The first 5 rows are patterns. Each new row is the sum of 2 different patterns, raised or lowered, with some noise. Before adding, each is slid sideways (what falls off one end comes back at the other) and multiplied by a number that may be negative. Names go in the order of the patterns.
Some rows, each with the names of its patterns after it:
-125,-121,-149,-16,178,127,-171,145,99,33,-105,-19,177,78,-189,-179,156,-165,93,97,-138,84,-194,-73,-23,-90,5,-24,-131,-49,143,176,-188,-56,-10,-115,179,122,110,159,-69,12,125,186,-110,62 : j_992
171,-158,94,111,183,150,-47,-120,-21,79,66,-97,15,102,140,-158,17,-39,-47,-117,183,-14,-83,-61,-68,-86,-2,26,179,-63,188,83,-150,15,136,-181,71,-70,-98,5,75,168,111,147,66,82 : j_637
-50,2,-136,-165,85,134,-184,182,106,57,-151,7,-139,-69,-160,23,-3,113,112,-195,-11,-127,-3,-98,-189,-144,173,82,68,63,-88,194,85,167,-181,135,-181,-26,102,10,-114,20,-74,93,-74,-87 : j_768
168,115,-107,128,-169,104,20,-46,-96,25,97,-2,-48,-101,-9,129,-113,-3,96,25,110,80,128,98,102,177,-61,-160,-110,-191,63,121,-130,80,195,26,-165,154,-26,182,19,-62,-124,-69,38,111 : j_106
102,-144,-41,-31,-187,164,121,-136,-112,-194,175,-160,-84,142,-137,169,-3,178,120,-180,111,145,4,180,-54,49,194,-144,87,171,19,-114,-37,-171,159,-82,184,25,-130,-184,138,-156,-99,172,97,-121 : j_432

New rows, each followed by the names of its patterns:
278,370,-60,215,-32,155,181,175,-15,404,304,105,153,189,238,333,314,59,402,-56,69,338,252,230,72,230,294,46,215,24,161,-35,-15,365,208,-68,304,113,245,25,68,184,84,-62,189,256 : j_768 j_432
148,330,-26,-124,268,28,286,-119,155,46,-67,225,-108,18,-174,-69,298,-150,-108,104,-111,179,40,-33,231,31,12,-7,38,5,69,-70,201,-219,58,297,228,-193,285,111,22,-23,101,-148,116,90 : j_106 j_432
-175,-78,-300,-223,-243,-156,-293,-236,-217,-137,-34,-306,-181,-393,-214,-15,-175,-281,-19,-113,-213,-194,-15,-179,-46,-31,-220,-209,-391,-402,-67,-26,-185,-254,51,-127,-403,31,-311,-36,-304,-310,-175,-320,-237,-124 : j_106 j_432
173,256,-175,160,366,93,305,48,-32,8,118,446,134,475,116,225,390,113,226,169,327,357,216,54,2,352,206,-37,155,146,219,-142,81,23,-52,116,503,259,277,26,-35,191,82,11,311,258 : j_637 j_106
310,263,24,43,226,193,289,83,388,178,178,304,-31,193,132,-18,322,50,11,148,113,307,207,138,286,163,176,59,295,276,395,162,189,-7,136,297,327,25,273,290,158,5,251,83,199,125 : j_637 j_432
96,235,243,-3,303,-116,0,247,43,311,197,99,149,-23,120,95,69,40,-102,168,235,38,217,-17,-46,-47,-144,76,2,-66,-137,77,127,139,127,89,-5,-47,32,232,-102,-44,95,193,23,-160 : j_992 j_637
166,200,-96,-152,194,-163,181,-46,-149,-112,-44,119,156,227,111,-54,193,-270,124,66,73,-2,-33,-1,-22,-4,-62,-102,109,-52,68,-42,22,56,18,22,177,59,80,-114,-195,-194,-196,50,191,-170 : j_637 j_106
-211,174,22,199,-46,-239,-345,-1,-81,-223,286,-32,-163,117,-91,-92,-132,-204,171,173,-155,-250,-119,129,-268,-140,24,-221,17,-125,59,-66,-137,229,199,144,53,-186,144,65,-345,38,284,-143,-103,-215 : j_106 j_432
224,218,133,275,114,-37,214,-74,210,39,165,279,-60,210,305,412,127,166,178,187,263,216,263,229,300,114,204,289,272,109,45,-67,409,146,295,254,-70,-56,159,-83,148,273,131,-58,318,13 : j_992 j_432
15,10,-84,-52,7,-142,66,44,89,-213,-60,-301,217,54,-30,-70,-48,237,30,62,-273,87,-41,-169,47,87,-91,92,-6,177,8,4,120,-73,-291,-264,-142,138,-40,-25,150,195,-111,-184,7,-106 : j_768 j_106
-186,-72,-2,22,-236,156,-232,44,-36,-231,114,152,-148,-75,-226,179,-109,-63,81,-45,215,-71,46,188,-287,13,64,73,134,7,71,224,-163,60,57,-80,-3,-51,-51,103,-37,254,96,-244,-229,49 : j_768 j_432
-27,-38,9,41,150,80,343,-36,101,197,-24,-46,156,202,28,63,12,150,186,176,218,160,-37,-120,130,53,-62,192,112,84,219,221,172,22,107,75,102,231,13,257,102,78,203,86,-97,-36 : j_768 j_106
-4,52,-189,239,63,-32,328,266,66,167,198,188,362,154,51,-107,-13,40,153,176,85,181,161,-100,77,23,133,170,162,134,70,188,45,50,107,184,123,255,202,327,33,236,281,249,334,158 : j_637 j_106
47,-22,379,243,161,197,59,252,155,222,-4,151,102,293,329,326,57,97,219,199,-18,111,263,64,119,-65,221,320,119,348,207,154,-50,106,149,52,186,102,172,294,332,50,98,119,214,187 : j_768 j_106
-53,-138,-214,175,-44,-246,253,-127,-72,76,79,-40,-5,-211,-44,-172,-84,-49,253,-176,48,-71,-234,-32,194,-56,51,-25,107,121,-201,-193,223,85,181,-98,211,-72,-111,168,-107,61,-80,-115,103,-221 : j_637 j_432
66,105,175,-219,-175,188,113,105,-271,237,64,-115,145,-73,-133,-175,-75,206,-61,-62,-20,-198,-87,1,-302,75,5,-167,-125,227,-37,179,-104,59,-227,-132,44,58,-198,69,-26,-58,-154,33,-219,20 : j_637 j_432
349,270,305,100,100,385,289,363,70,294,-11,46,290,70,17,286,105,167,230,30,180,218,33,-24,129,214,-90,288,212,116,148,123,-7,9,-71,232,250,281,205,-47,210,52,88,-9,119,28 : j_637 j_768
-64,-282,-22,-244,-40,-156,-59,-31,-216,-194,-48,-104,122,-317,-218,-111,-160,178,85,96,83,-97,31,-99,134,-114,80,-95,-240,-291,-114,99,56,-307,41,57,24,-297,-108,45,-67,-345,-128,13,-288,-46 : j_992 j_637
-88,-296,-87,-133,-214,-26,-305,19,38,-163,-215,-313,48,-189,-110,27,-292,109,-84,-20,-14,-318,-44,-51,-149,-34,-248,-10,143,-155,90,14,-157,-105,-181,-363,-2,-63,-46,-54,-310,-254,61,-156,-112,10 : j_106 j_432
-220,192,-38,4,91,-26,-86,198,-141,126,60,-13,111,119,12,-5,225,329,-188,58,35,-96,-22,153,-204,54,89,97,-102,284,109,36,61,-130,-70,-117,-99,31,362,219,-11,218,-201,312,127,141 : j_768 j_106
130,347,233,138,33,260,-48,148,350,37,270,40,166,253,200,34,74,36,74,301,141,-35,0,259,-11,373,238,140,265,200,149,269,198,113,235,86,63,133,262,203,145,151,137,154,158,194 : j_992 j_768
-243,-236,-405,-2,-8,-106,-200,-273,-120,-19,-109,-234,-41,-418,-319,-15,-256,-331,-71,-174,-176,-193,-348,-231,-206,-407,-230,-41,-138,-397,-144,32,-225,-359,-93,-405,-152,-309,-65,-112,-187,-14,-276,-178,-178,-232 : j_768 j_432
255,-9,153,-143,111,-153,82,157,73,-44,253,248,169,-170,265,141,285,101,165,140,-71,-20,352,49,81,-74,332,-72,318,183,187,-9,91,55,-48,245,22,202,188,76,265,312,-80,108,94,147 : j_768 j_106
307,155,-65,87,76,61,-24,-167,325,137,39,64,87,-1,-14,134,237,64,275,80,168,1,35,-31,98,230,197,-83,304,141,47,223,194,16,-146,-55,-172,128,-36,27,266,-61,-152,-1,-164,42 : j_637 j_432
103,142,-39,206,-86,-90,18,-119,-68,-237,-164,266,-6,-28,47,-168,197,50,12,-42,48,-231,-28,170,42,55,-81,-1,-34,-64,30,100,-77,9,-50,-42,38,-42,89,201,86,-85,136,-190,-125,-25 : j_768 j_432
-226,-66,-51,-22,-62,-194,-143,131,-175,15,18,-17,141,-92,-79,-242,27,-176,-221,-9,-22,-75,-219,-134,-86,-178,-246,13,-103,-258,-266,-107,-87,-227,35,110,-112,-53,-47,-311,-127,-107,-235,-70,-88,-102 : j_637 j_768
10,179,321,77,212,53,314,317,12,13,335,241,129,275,235,109,202,-30,456,128,115,382,238,110,371,122,5,-7,223,347,247,175,-71,-97,192,-94,184,256,-37,108,270,233,367,167,391,312 : j_992 j_432
215,113,183,359,228,128,283,7,216,350,312,368,83,349,432,304,154,89,161,276,172,93,240,68,254,57,233,321,59,305,295,98,152,215,148,198,345,244,245,392,40,35,348,-81,206,231 : j_768 j_432
166,107,224,216,-143,150,239,-116,209,20,153,255,-184,-28,126,52,-86,-124,-147,185,-1,24,-1,-163,-215,8,-4,-111,75,14,-176,14,-144,-50,93,-232,281,136,-264,-106,-75,-14,-114,-141,43,-159 : j_637 j_432
-2,18,-47,-8,12,20,34,-111,-42,102,-95,-24,23,-264,-131,80,-102,87,15,-293,-125,-28,-123,151,-139,-71,-301,61,27,193,-18,202,56,-278,-202,206,-197,1,-23,83,131,-275,-146,231,205,-8 : j_992 j_432
424,148,443,197,125,223,375,314,-2,211,135,188,76,63,432,271,-53,255,161,124,-36,70,237,61,90,201,403,260,220,112,202,171,-158,93,326,-56,216,-12,62,217,413,381,-17,22,10,-4 : j_992 j_106
155,-52,90,154,-38,158,163,162,270,119,293,184,31,271,242,24,111,209,183,254,110,46,155,75,-59,143,15,147,-52,300,77,119,80,310,24,-46,152,292,-64,109,-6,155,108,-120,159,335 : j_992 j_432
126,108,-35,-180,-222,82,6,-30,-294,271,132,-73,174,-235,181,-80,41,-44,36,-288,-26,-62,27,-145,-153,46,0,-214,-109,34,31,30,-285,137,-26,-207,265,236,-78,-5,93,-266,-156,-76,-73,102 : j_768 j_432
-82,-78,157,157,169,150,9,244,-34,38,306,382,-102,95,347,-234,-79,129,116,212,213,175,382,-84,-12,100,98,418,-45,328,128,49,365,77,-62,-136,-63,158,61,-247,-10,-232,277,-80,92,241 : j_768 j_432
258,35,86,312,185,161,111,384,234,269,336,202,-98,69,80,261,304,133,245,287,37,84,141,81,444,169,32,202,64,245,330,293,215,-44,188,-68,197,129,-6,198,94,146,22,18,135,257 : j_637 j_106
54,-251,174,127,168,209,-144,-183,-82,-43,95,-120,-76,-39,184,-186,82,15,33,-106,34,-94,23,-156,-135,-88,55,44,41,-110,269,166,-228,108,58,-229,132,-110,24,55,66,208,98,142,132,96 : j_992 j_637
99,125,102,-61,67,-1,-29,100,-64,-33,-144,157,49,237,102,-3,121,65,62,191,1,184,215,139,50,89,269,-125,-113,343,-103,-108,117,160,125,260,131,182,-71,-4,-139,-77,214,-25,279,6 : j_637 j_768
187,-324,-86,3,130,-358,-45,-372,-170,-165,51,-13,-17,-59,-401,-195,-98,-203,-5,-343,-221,123,100,-15,-105,-154,140,83,80,-361,163,-248,-203,-7,-166,-274,-167,-243,-86,-306,-116,25,29,-39,-297,-97 : j_768 j_106
-362,-223,-131,97,28,-123,-289,41,-76,-249,-367,-96,-409,-203,-268,-380,-195,-218,72,-354,-139,-315,-404,-73,-204,-47,-223,-280,-74,-12,-162,-288,-50,18,-151,-314,-129,-231,-262,-333,-67,-287,-143,-258,-136,-306 : j_768 j_106
18,291,5,98,-13,228,200,-48,110,84,169,198,-31,-103,-23,113,53,76,268,128,15,111,271,160,-76,15,-43,113,-74,70,8,183,303,-214,64,53,110,79,-30,55,334,252,296,90,-130,182 : j_768 j_106
-39,198,-183,-110,-134,-232,42,53,-192,71,145,-125,-361,170,-70,114,5,-240,-264,-208,-148,71,81,-59,-294,109,-271,88,6,-30,-165,-165,-52,25,-216,-232,-115,120,-166,-184,-36,73,138,-94,157,-36 : j_992 j_106
-69,-165,-402,-161,-430,-211,-366,-394,128,-335,-369,-321,-412,-89,-108,-299,-123,-290,-216,-193,-163,-257,105,-319,-50,-257,-83,-217,-4,-198,1,-13,-243,-211,-104,-406,-3,-294,-204,114,-319,-366,106,-140,50,-205 : j_637 j_432
-51,-83,-179,193,-74,192,51,38,-117,-91,-89,-14,236,58,12,67,-84,176,98,-185,-145,-72,-17,33,-197,-158,-149,165,-196,97,51,-88,43,108,49,84,-31,161,-8,-89,-104,-54,125,-10,-211,177 : j_768 j_106
115,-13,-10,16,91,90,-282,-82,27,223,-35,-127,-112,-77,87,71,-38,38,133,220,-285,-212,-217,-299,-125,219,-238,-82,47,-141,-301,69,-63,259,-128,52,-94,-281,-37,169,-96,113,-258,-50,-225,105 : j_637 j_106
-32,71,-5,-27,-95,-98,79,-61,35,15,-9,-167,157,-80,-28,-18,123,-2,-71,-13,-145,101,15,-19,17,41,-195,-137,-36,55,44,46,-89,31,25,-45,-95,-87,61,-93,97,140,15,-2,107,124 : j_637 j_768
-225,311,98,-284,142,5,-46,291,-205,266,-69,-7,198,160,-108,261,130,-288,-232,287,-12,135,153,-124,55,-221,-261,202,93,45,-318,263,44,28,234,-7,29,-310,-206,312,-227,-215,-40,-40,65,-205 : j_992 j_432
43,-61,189,-163,84,-6,18,-65,275,-45,91,-17,188,114,12,42,180,234,-32,-179,284,-116,-106,-11,93,-11,75,35,118,-110,83,50,0,355,-1,77,140,71,92,166,-15,-149,-4,-132,113,-96 : j_768 j_106
142,195,242,102,336,283,63,395,155,120,279,-15,154,166,108,4,2,136,439,217,483,136,-29,180,183,-121,89,448,80,131,67,60,215,279,107,231,149,-63,-16,162,173,217,24,240,125,366 : j_106 j_432
62,183,-65,4,-208,-93,20,40,124,82,-159,43,-33,186,-88,-56,-65,-57,184,81,21,45,-38,104,-3,115,17,78,-5,-29,-4,44,207,208,-159,-11,-23,-102,-18,58,30,105,15,-91,-13,4 : j_992 j_106
-285,35,-270,105,-112,-119,19,-240,-303,-96,60,168,-393,192,68,-184,-76,-238,-198,-321,-332,72,-198,-147,-13,-397,-50,-232,-278,-33,-323,-374,27,75,-23,109,-318,139,-190,16,-116,178,-368,29,67,-246 : j_768 j_432
-489,98,-215,-71,-247,-291,-240,-391,-402,-186,-272,-92,-107,-466,-234,-195,-55,-418,-395,-332,-126,18,-37,-51,-143,-71,-104,47,-192,-153,-282,-324,-206,-284,-307,-39,-153,-246,-152,-176,-195,-276,-349,-197,-50,-230 : j_992 j_768
-146,222,64,348,-131,81,139,-35,153,173,273,359,92,68,265,31,314,15,12,166,195,280,334,225,-26,294,86,444,-107,410,8,11,100,263,-94,89,234,316,-38,153,-3,108,-12,-176,369,379 : j_768 j_432
191,-82,-59,81,35,89,91,6,210,163,150,74,48,61,52,173,-60,-243,83,-185,29,42,-174,152,336,119,-176,156,119,205,-2,-116,59,-25,118,198,308,34,-26,250,-54,217,133,6,-61,-40 : j_637 j_106
-292,-83,-105,-81,-143,-45,-36,-116,-66,-141,-186,-78,-176,23,-28,-99,-54,-267,-88,-88,-265,-74,-243,108,-97,106,26,-109,-52,-8,-176,-66,-22,-69,106,-191,9,142,-13,-286,-195,-272,-59,-99,-110,-147 : j_768 j_432
0,-1,42,-79,37,48,-38,-190,-132,-259,21,-174,-1,21,-16,-91,202,-203,-199,180,-18,-250,40,-38,-197,-30,-293,76,104,-45,-63,-199,19,-274,-182,133,-217,213,-105,85,97,-93,28,-5,-32,126 : j_106 j_432
-239,-284,-179,-323,-228,-212,-114,-33,47,-32,-516,-139,-306,-136,-69,-223,-400,-386,2,-99,108,94,-138,-22,-496,-201,39,-346,-348,-157,51,-154,-388,-336,-2,137,-428,-9,-174,-226,98,-161,125,13,-50,89 : j_992 j_106
-238,-301,-329,98,-61,-253,-24,179,-53,-344,6,15,195,-160,-33,-267,-214,33,-32,185,88,-179,89,-251,28,7,-96,-263,-171,136,-52,-132,-115,-191,-46,-267,-193,58,-67,-59,-114,96,-16,88,147,-69 : j_992 j_106
158,18,163,193,-188,-172,158,-151,-73,-23,149,-17,-103,-244,55,92,206,-89,38,-35,-253,-4,-52,-118,-5,-185,69,-82,-29,-54,-204,15,-14,-64,86,-163,-24,-47,-16,-5,-4,-179,-87,-218,-108,-74 : j_106 j_432
206,56,242,-58,165,121,157,-63,145,-165,-180,40,196,58,372,44,241,32,116,-137,-7,83,158,-82,36,314,-234,164,56,-60,69,-271,-120,234,96,144,105,-118,227,274,403,-268,163,-121,-52,343 : j_992 j_768
-241,-168,-315,115,71,270,-130,4,-113,143,-254,-127,304,181,-314,-62,-21,-189,42,-96,24,174,-315,-186,-214,55,-167,-113,5,-198,289,132,17,55,-191,-1,292,90,261,65,-37,165,-51,254,42,53 : j_992 j_432
-50,78,-49,142,9,-82,16,204,129,-182,92,153,-118,326,225,212,137,13,-1,140,133,-20,130,45,39,-174,61,144,174,-117,99,69,210,24,91,265,74,38,-26,284,-175,234,39,-59,226,-85 : j_992 j_768
63,-158,94,-170,-56,-68,48,281,76,-124,-28,-51,42,-106,-152,287,-117,-81,-90,114,115,287,-72,92,-196,-73,89,277,-157,293,87,-117,-12,220,-77,121,103,116,267,-112,-141,248,148,150,-127,112 : j_106 j_432
392,28,329,431,57,59,59,4,252,-24,263,317,96,37,352,-43,196,392,375,-73,368,-95,103,192,-11,264,304,-7,118,-56,270,-32,69,206,-66,391,265,244,429,88,311,208,192,267,92,105 : j_768 j_432
91,117,69,-19,57,69,223,255,-6,270,194,-117,31,301,30,54,176,100,147,85,304,143,204,67,215,298,67,276,85,303,194,93,-59,-27,111,298,89,187,282,192,105,205,224,-55,103,162 : j_637 j_768
99,-76,-54,287,-45,-169,-39,338,193,61,251,118,-25,173,-77,109,280,103,243,69,183,301,227,-162,-133,168,81,143,1,-131,-149,136,-160,270,78,-114,-75,248,25,220,103,251,160,-20,-22,293 : j_992 j_768
